Every row belongs to one group in each of 4 separate groupings. Each group adds its own fixed numbers to the row, and there is some noise. The rows also spread widely along 14 directions, which tell nothing about the answers.
(in the rows, 128 means zero)
Some rows, each with its group in each grouping after it:
[143 136 109 118 121 109 152 142 118 158 132 113 104 161 126 120 122 131
 123  89 104 107 107 180 126 111 150  97 191  99 141 121] => k905 (4) (0) k661
[123 126 118  87  89 146 105 134 146 154 107 147  97 164 177 123 117 166
  99  64 111  98 182 139 172 134 108 122 124 100 162  69] => k581 (1) (1) k260
[ 82 159  87 107  84 125 140 147 186 217 143 175 121 168 100  72 139 128
 105 107 123  93 146 172 172 108 147 111 144 108 127 136] => k581 (4) (2) k625
[ 90 168 150 133 114 106 193 112  64 117 162 105 118 120 145 166  80 151
 122  84 136 112 113 196 164 142 165 160 139 159  92 133] => k533 (0) (2) k661
[ 90 158 146 123  69 153 112 123 110 123 143 145 133  76 131 115 152 168
 139 132 135  98 121 102 159 148 134 171 114 122 148 134] => k905 (3) (4) k785
[131  64 122 138 191 118 109 132 120 126 123  97 126 192  77 124 145  72
 147 141 165 129 110  98 109 108 159  69 104 147  99 202] => k533 (0) (3) k260
[184  90 141 103 161  90  77  79  86 100 128 145 155 130 101 146 192  94
 161 140 119 152 140  84 138 125 143  96 157 121  73 141] => k581 (3) (0) k625
[125 194 127 101 116 140 166 107 122 118 130  90 110 133 104 123 122 146
 122 158 126  98 108 185 132 153 148 142 157 117 125  93] => k905 (2) (4) k785
[143 182 126  91 115 126 120  67 138 131 145 185 157 121 117  99 177 111
 144 137 109 126 141 148 151 173 153 145 184 119  89 126] => k581 (2) (3) k785
[112  82 170 124 124  89  95 160 133 108  99 165  60 142 112  99 137 131
 139 163 141 113 114 130  96 150 164 120 164 180 122 167] => k581 (1) (1) k260
[ 93 147 173 140 129 117 127 150  80  98 138 118 142  78  96 178 138 145
 117 199 155  97 104 147 140 158 147 165 108 168  93 104] => k533 (0) (4) k260
[165 146 117 102 111 139  99  91 114 125 101  53  97 171 137 125 133 165
 161 104 114  96 155 118 143 116 116 120 119 102 159  88] => k533 (1) (2) k661
[132 112 128 104 165 189  94 100 142 164 132 105 174 175 141 118 130  86
 138  87 119  61 153 135 149 155 164 136 115  96 104 105] => k533 (0) (2) k661
[136 107 136 123 122 138  99  92  66  70 124 100 162 115 151  95 155 115
 182  91 112  88  91  93 123 145 164 167 135  98 134 135] => k533 (1) (4) k661
[129 101 111 121 137  55 173 154  78 100 137 131 101 126 131 131 137 106
 150  68 117 129  61 156 125 120 141  92 181 100 115 156] => k905 (3) (4) k625
[122 190 169 144 106  84 135 111 103 145 144 143  79 113 137 156 131 179
 158 117 131  97 136 169 148 170 136 152 148 193 104 120] => k533 (2) (3) k260
[ 75  85 149  96 117 110 134 169 114  96 106 144  77 134 129 111  94 137
  94 138 122  96 106 168 128 128 162 132 143 136 124 118] => k905 (2) (1) k661
[110  91 121 134 120  96  68 132 120 123  82 164 133 186 122  76 159 114
 127 120 109  93 145 103 115 120 202 126 131 147 142 121] => k533 (2) (3) k661
[ 95 124 136 121 121 148 131  79  40  86 151  70 227  82  95 144 151 117
 150 139 128  76 106 126 175 100 145 176  87 108  88 108] => k533 (1) (1) k260
[156 103 104 110 143 150 108 127 121  98 106 104 137 174 138 104 152 103
 132 105 124 119 113  99 108 140 145 109 131  87 154 131] => k581 (1) (3) k661
[116 165 154 123 139 165 129 136 155 203 154 131 153 117 102 147 136 126
 116 151 132  55 137 195 154 164 143 139 146 129  96  88] => k905 (4) (0) k785
[115 233  55 110  84 110 174  72 129 137 134 168 135 189 129  86 132 120
  99  84 120 148 146 166 163 154 176 136 162 111 137  98] => k533 (0) (4) k260
[104 187 127 106 145 104 173 100 111 158 144 131 114 157 143 174  98 135
 102  74 135  85 157 219 191 170 133 133 106 151  74  47] => k533 (2) (3) k625
[131 155 108 122  95 234 131 137 158 185 147  88 195 146 137 129 132 142
  87 111 131  99 148 139 138 121 147 140 140  60 184 124] => k905 (1) (2) k661
[116  87  96  95 155 116  76 158 137 127 109 110 125 139  83 112 168  96
 154 151 121  79 114  93 155 121  96  89  77  93 110  89] => k533 (0) (0) k661
[113 178 109 143 111 114 112 137 124 139 141 213 181 109 121 143 189 112
  95 144 139 144 138 122 141 179 155 138 136 139 125 118] => k533 (0) (3) k785
[152 109 149 128 131  97 122 120  91 140 129 120 113 152 155 162 126 143
 137  76 129 122 147 149 149 119 136 109 150 140 120 126] => k533 (1) (4) k661
[109  81 182  63 119 153  83 100 128 109  97 138  72 161 152  94  87 148
 120 131 112  91 152 152 136 136 170 149 170 133 117 125] => k533 (3) (1) k661
[179 213 109 181 137 158 142  86 136 183 181 142 165 134 150 160 190 110
 158  58 171 131 151 106 129 223 135 129 117 147 129 152] => k905 (1) (4) k625
[105 180 111  89 128  94 165 101 106 103 127 120 136 124  99 120 130 110
 133 142 115  85  99 206 162 154 150 148 151 114  78  66] => k533 (1) (2) k661
[104 100 165 108 152 147 107 170 164 176 124 100  86 150  97 119 115 133
 127 171 140  60 122 171 112 132 140 116 138 143 114 141] => k533 (2) (1) k625
[ 80 132 107 117 117 146 161 180 100 117 177 100 171  56  99 118 144 118
 152 138 133  85  36 132 139 119 112 146 123  66 121 175] => k533 (2) (2) k260
[ 95 114 114 100 114  54 128 122  75  67 131 154 116  92  81 113 161 120
 147 166 131 142  90 118 153 101 125 118 126 135  87 154] => k533 (2) (1) k260
[115 143 151 167 128 136 152 139 125 206 178 136 186 116  94 167 156 124
 118 123 150 108 126 172 145 122 163 124 160 151 101 181] => k905 (3) (3) k625

New rows. What belongs after each?
[118 173 149 131  77 131  91 113  84  87 140 156 158  46 142 133 184 163
 157 151 127 101 115  93 153 180 120 196 116 128 134  95] => k533 (1) (4) k661
[105 136 150 113  57 149 142 101  93 127 147 133 104 131 158 127  94 189
 106  85 138 151 150 126 167  96 150 146 157 124 161 175] => k905 (3) (4) k260
[173 138 115 113 117 149  86 117 162 182 127 101 136 158 116 129 182 144
 160 113 119  99 161 107 155 116  88  95 131  97 147 112] => k581 (1) (3) k260
[150 136 146 107 134 177 122 122 100 145 135  75 179 128 140 129 122 130
 140 108  86  57  92 170 111 133 171 161 206  66 139 102] => k533 (3) (0) k260
[116 113  88 142 148  87 118 146  87  90 104 125 106 171 137 117 151  97
 133  85 135 114 109  93 109 162 158 112  84 137 141 113] => k533 (0) (1) k625
[121 126 144 109 129 107 114 142 116 102  69  85  67 183 137  99 104 147
 135 129 104  59 109 174 102 151 172 134 153 130 159  68] => k533 (1) (3) k785
[115 128 151 134 120 160 111 104  75 112 123  84 143 145 152 165 111 160
 104 107 159 105 163 111 158 132 147 153  65 139 140  95] => k533 (1) (4) k625
[110 100 170 132 124 189 113 131  91 137 152  94 128 129 201 147  90 156
 136  46 133  77 136 116 152 151 144 164 100 123 146 141] => k533 (0) (4) k661
[158 109 124 159 158  83 149 183  85 147 130 107 128 153 159 208 139 131
 106  56 141 120 128 150 132 132 120  82 117 128 134  96] => k581 (1) (4) k625
[144 132 140  95  84  83  90  99  80 107  86  96  86 154 119 144 135 196
 121 148  96 128 170 132 153  70 128 120 150 139 146  80] => k533 (3) (1) k661
[154 122 113 123 154 108 117 140  85 118 110  59 185 123  81 167 181 116
 139 152  93  61 105 150 128 100 130 115 129  89 114  43] => k905 (2) (1) k260
[126  57 199  90 175 151 113 154 119 137 114  84  98 160 151 145  75 124
 128 122 109  62 110 198 116 132 159 121 185 115 113 119] => k533 (0) (3) k785
[130 160 128  81 121 202 114  74 151 166 167  83 130 127 117 135 131 150
 151 130 143 103 165 122 189 130  74 131  95 100 111 133] => k533 (0) (1) k260
[118 124 126 123 124  93 120  77  85 134 148 143 151 132 126 120 151 110
 174  65 121 106 136 120 175 123 159 134 125 138  78 157] => k533 (3) (2) k661
[106 163 130 134 123 141 112 101 165 176 157 135 108 141  94  82 160 125
 184 135 153  91 132 119 144 156 139 132 109 167 102 193] => k533 (2) (3) k661
[112  83 146 111 144 123 119 131 122 134 144 138 102 119 126 113 137 112
 161 100 134  99 116 127 139 139 131 110 129 132 102 179] => k905 (2) (1) k785
[127 140 168 133 155 173 118 116  73 105 159  94 166  80 145 149 131 128
 157 123 133  72  91 122 116 187 157 176 120 123 107 136] => k533 (2) (0) k785
[ 80 102 158  98 124 149 143 241 156 145 110 103  55 139 127 170  69 172
  55 172 148  94 116 180 129 126 116 106 122 122 153 101] => k581 (0) (2) k260
[136 138 138 121 149 101 128 138 118  94 123 171 124 125 109 147 157 101
 112 164 158 139 112 138 121 185 150 120 142 151  90 120] => k581 (1) (4) k260
[123  72 148 136 156 148 110 133  90 135 136 122 197 143 129 140 137  90
 113 108 141 101 122 134 129 117 181 128 134 111 113 147] => k533 (1) (4) k625
[141  77 186 124 136 113  79 153  88 108 120 101 120 104 113 154 144 151
 151 170 128 105 114 111 109 103 144 127 154 135 123 157] => k533 (2) (2) k260
[136 139 188 135 165 188 122 147 133 153 173 120 154  85 104 198 146 134
 104 197 180 115 125 142 133 173 119 137 112 159  79 158] => k581 (4) (3) k661
[141 152 172 134 131 108 103  58 103 145 166 175 181  87  97 146 190 113
 173 153 146 126 152 136 168 158 144 147 153 174  60 164] => k533 (1) (3) k785
[ 85 128 146  76 109 159 153 154 117 115 140 161 119 117 169 150  82 146
  57 112 132 127 132 175 172 152 134 143 141  97 124  97] => k581 (0) (4) k785
[143  52 167 108 168 147  97 141  79  81 123  84 137 115 132 184 135 123
 121 137 152 117 128 100 138 125 108 110  79 126 100 126] => k581 (1) (1) k661
[113 119 143 156 163 190 146 218 145 194 151  36 152 129 108 170 127 133
 120 142 139  41  89 168 105 136 128 121 108 121 138 131] => k581 (0) (1) k661
[146 147 131 137 156 133 178 153 105 170 177  90 191 108 114 178 146 115
 129 106 126  98  91 191 138 122 135 117 168 104  90 141] => k581 (2) (4) k661
[120 205 138 127 103 174 156  87 135 149 161 108 119 133 141 101 119 153
 151 104 140  90 124 148 136 181 161 173 142 141 123 153] => k581 (2) (4) k260
[125 113  90 120 134 129 123 147 126 129 143  84 146 130  86 103 182 106
 174 126 122 100  82  91 139 107 103 100 103  81 130 158] => k581 (0) (3) k625
[150  71 109 103 172 108  80 140 117  69  99 128 104 159 112 117 169  81
 149 140 137 138 113  61 113 150 134  85  98 113 110 142] => k581 (0) (2) k661
[119 117 129 107 139 208 156 192 125 155 174  75 169  90 142 181 120 137
  97 118 134  98  91 147 143 126  85 125 123  58 141 140] => k581 (0) (1) k260
[115 135 159 106  86 176  98  82 117 100 141  97 118 102 121  80 141 154
 189 145 137  94 116  85 141 146 138 177 123 119 135 176] => k581 (1) (2) k260
[115 160 116 114 112 122  96 136 120 116 108 144 136 129 105 138 156 147
  94 175 138 121 151 112 141 138 143 127  97 131 135  90] => k533 (2) (2) k785
[122 102 151 120 110 139  95 165  97 101 134 100 128  67 130 127 164 154
 170 147 125  90  74  95 121 131  97 146 128  93 159 143] => k533 (1) (3) k625
[155 103  99 127 156 122 133 134  81  78 122 124 174 141 146 126 164  77
 130  84 116 121  89 116 101 158 163 121 147  91 125 126] => k581 (1) (1) k661
[189 118 109 139 137 128  92  95 102 110 104 119 151 186 150 106 177 104
 153  77 109 124 137  91  85 149 180 117 169 115 158 137] => k581 (1) (1) k260
[143 137 118 143 150 174 133 162 129 162 157  61 154 129 125 154 151 130
 141 107 144  87 107 110 117 140 120 117  93  98 139 152] => k581 (2) (2) k625
[176 151 141 152 114  99  83 167 134 178 114 105  91 133 122 161 171 178
 154 144 120 102 141 126 108 133 106 100 163 144 166 106] => k533 (1) (0) k661
[127 126 122 105 106 146  92 116 125 137 131 111 154 119  96 156 169 156
 126 156 149 125 167  87 194  95  74 109  65 111 124 107] => k581 (1) (3) k260
[135 160 147 164 117 115 118 128  57 116 122  95 158 120 166 154 145 159
 138  86 101  68 119 138 106 158 178 177 137 142 153  79] => k533 (2) (1) k625
[108 193 164 113 144 142 146 157 112  96 126 137 126  93 122 170 118 140
  79 202 146  86  99 194 110 215 165 176 149 147 100  57] => k533 (2) (4) k260
[111  70 152 119 110 175  74 140 131 190 119  58 146 150 128 116 132 159
 157 100 112  37 157 122 163  68 117 131  94 106 155 122] => k533 (1) (1) k661
[148 121 124 111 126 121 103 110 130 152 146 153 169 120 117 113 178 104
 161 101 103  99 129 127 148 128 144 120 176  91 108 139] => k905 (2) (2) k260
[ 91 121 111  92  98  93 172 128 103 149 142 100  92 155 115 116  92 153
 126  95 111 122 120 191 177  59 122 104 158 116 119 151] => k533 (0) (1) k661
[153 168  98 122 131 148 113  98  85 131 117  40 143 164 119 162 135 163
 124 116 128 104 159 104 151 107 117 114  66 108 148  70] => k533 (2) (0) k785
[152 139  92 161 199 143 161 162 138 158 156 118 177 155  99 148 173  52
 121 112 151 102  73 156  89 180 161  90 138 111 105 147] => k905 (4) (3) k661
[170 106 153 111 147 121  61  95 110 109 115 153 137 139 135 126 181 108
 155 138 113 120 147  98 111 164 153 130 167 130 115 123] => k533 (0) (1) k625
[138 119 143  92 135  99 165 164 109 127 129  77  69 136 135 176  94 157
 124 106 129 111 109 188 151 115  95  93 151 107 117 104] => k581 (1) (2) k260
[132 153 134 129  74 175 119 131 108 147 149 113 170 103 138 157 152 182
  96 137 137 141 156 109 148 106 115 140 127 110 174 144] => k581 (1) (1) k785
[129 181 108  73 115 108 153 100  98  70 131 133  87 111 141 151 128 148
 114 128 136 149 120 152 170 168  82 128 121  97 121  71] => k533 (1) (3) k625
[158  95 161 141 158 189  72 145 146 135 116 112 109 152 174  98 148 110
 169  86 118  50 104  99  73 204 168 145 145 114 164 135] => k905 (4) (3) k661
[126 108 114  96 153 150  95 127 134  97 111 110 141 137  97 111 167  91
 141 162 123  90 109 106 135 154 129 119 107  94 117  92] => k905 (0) (3) k661
[141 114  73  77 127 135 123 138 141 139 108  81  92 192 154 119 123 131
 133  47 101 100 146 119 169 106  92  82  96  57 153  78] => k581 (0) (2) k661
[116 171 121 107 112 150 140 145 171 168 127 115  85 161 129  85 112 136
 139 124 110  79 109 179 112 162 158 138 186 110 149 133] => k533 (0) (2) k661
[187 125 143 128 147 176  87 106  99 175 137 109 212 147 174 176 156 134
 110  70  96  98 178 137 130 125 151 130 163  91 145  91] => k533 (2) (1) k785
[ 70  26 173  81 119 121 112 180  88  64  88 126 121 110 114 106  99 122
  94 171 104  76  82 174 124  96 173 146 167 101 124 101] => k905 (1) (1) k661
[104 133 104 115 131 103 149  97  46  50 127 107 184 119  94 130 153 105
 113 148 126 128 102 124 143 117 172 146  98 128  85 113] => k581 (2) (1) k661
[151  61 186 149 155 134  92 129  80 137 109 101 188 155 106 193 140 128
  91 156 140 119 168 144 128  84 180 105 143 153 119 120] => k905 (1) (3) k785
[132 131 108 106 138  91 150 139  88  93 126 152 137 128 119 172 140 116
  77 139 143 168 123 155 141 129 127 100 141 122 109 113] => k533 (1) (1) k661
[128 135 136 103 168 183 158 148 135 134 173 108 106 108 129 162 107 118
 113 129 172 127 101 140 133 178 102 103 111 106 107 164] => k905 (2) (0) k785
[106 148  71 117 126 157 113 166 177 177 127 151 157 165 114  96 159  95
 104 118 129  96 126 123 135 147 146 108 117  80 154 120] => k533 (0) (2) k785
[162 101 140  87 157 147 118 140  72  73 126 114 181 109 137 169 137 112
  82 156 110 139 103 135 112 134 148 125 173  63 115  96] => k581 (2) (0) k625
[123 158 101 149 133 157 115  84  91 119 157 160 212 122 139 109 180  85
 140  85 135 105 123  94 134 176 182 167 103 124 109 144] => k533 (4) (1) k661
[ 99 185  92 154 101 126 166 121 141 188 159 160 114 163 148 107 128 130
 127  46 153 117 143 152 150 165 151 129 117 158 137 169] => k533 (1) (1) k661
[114 135  97  98 142 134 168 169 147 166 162 118 119 136 106 172 125 123
  91 122 156 149 128 154 175 111  81  68 103  97 107 146] => k581 (0) (2) k785
[116  98 109 129 136 116 120 170 129 141  91  74  71 206 125 106 116 140
 121  98 127  83 130 124 109 107 154  93  93 137 161 123] => k581 (2) (1) k625
[148 209  91 153 129 137 158 115 141 177 150 114 118 169 125 126 143 126
 136  93 154 122 129 144 113 179 147 113 137 137 144 143] => k533 (1) (0) k625
[108 160 133 133 105 211 140  83 107 102 166  89 146 115 126  76 129 129
 158 126 157  99  86  94 117 161 172 180 121 108 147 195] => k905 (4) (4) k260
[150 112 131 125 119 164 104 121 162 200 160 149 149 149 146 122 160 125
 142  72 135 119 161 114 154 130 117 105 146 107 137 179] => k581 (1) (3) k625
[196 160 106 104 154 140 101  53 121 146 149  86 152 153 125 151 183 117
 186  78 124 114 173  91 173 140  93 101  95 102  91 108] => k581 (2) (2) k260
[122 128 151 118 119 185  99 131  81  78 152 139 153  70 177 139 135 136
 133 117 131 116  98  79 122 195 138 182 124  96 144 138] => k533 (0) (0) k661
[123 131 100 116 115  90 164 153  78  67 121 151  99 123 171 121 129 124
 116  69 122 143  81 132 111 167 142 123 151 106 153 133] => k581 (1) (1) k785
[165 199  97  70 115 175 119  56 136 136 145 117 162 131 145 118 166 135
 146  96  99 111 157 126 176 158  98 138 136  63 123  79] => k581 (2) (3) k785
[105 172 116 144  99  81 114 110 112 175 121 132 146 150 104 130 165 147
 144 108 106  77 160 153 180 115 145 133 115 155 120  74] => k533 (0) (3) k785
[133 122 154 125 127 187  99 131 156 144 116 109 101 168 126  96 120 140
 118 161 150 112 135 131  80 155 175 135 161 144 162 180] => k533 (1) (1) k661
[167  83 196 100 190 146  62 162 147 130 107 104 123 122  94 153 156 116
 146 219 122  69 106 152  85 155 139 116 184 125 100 114] => k533 (2) (3) k260
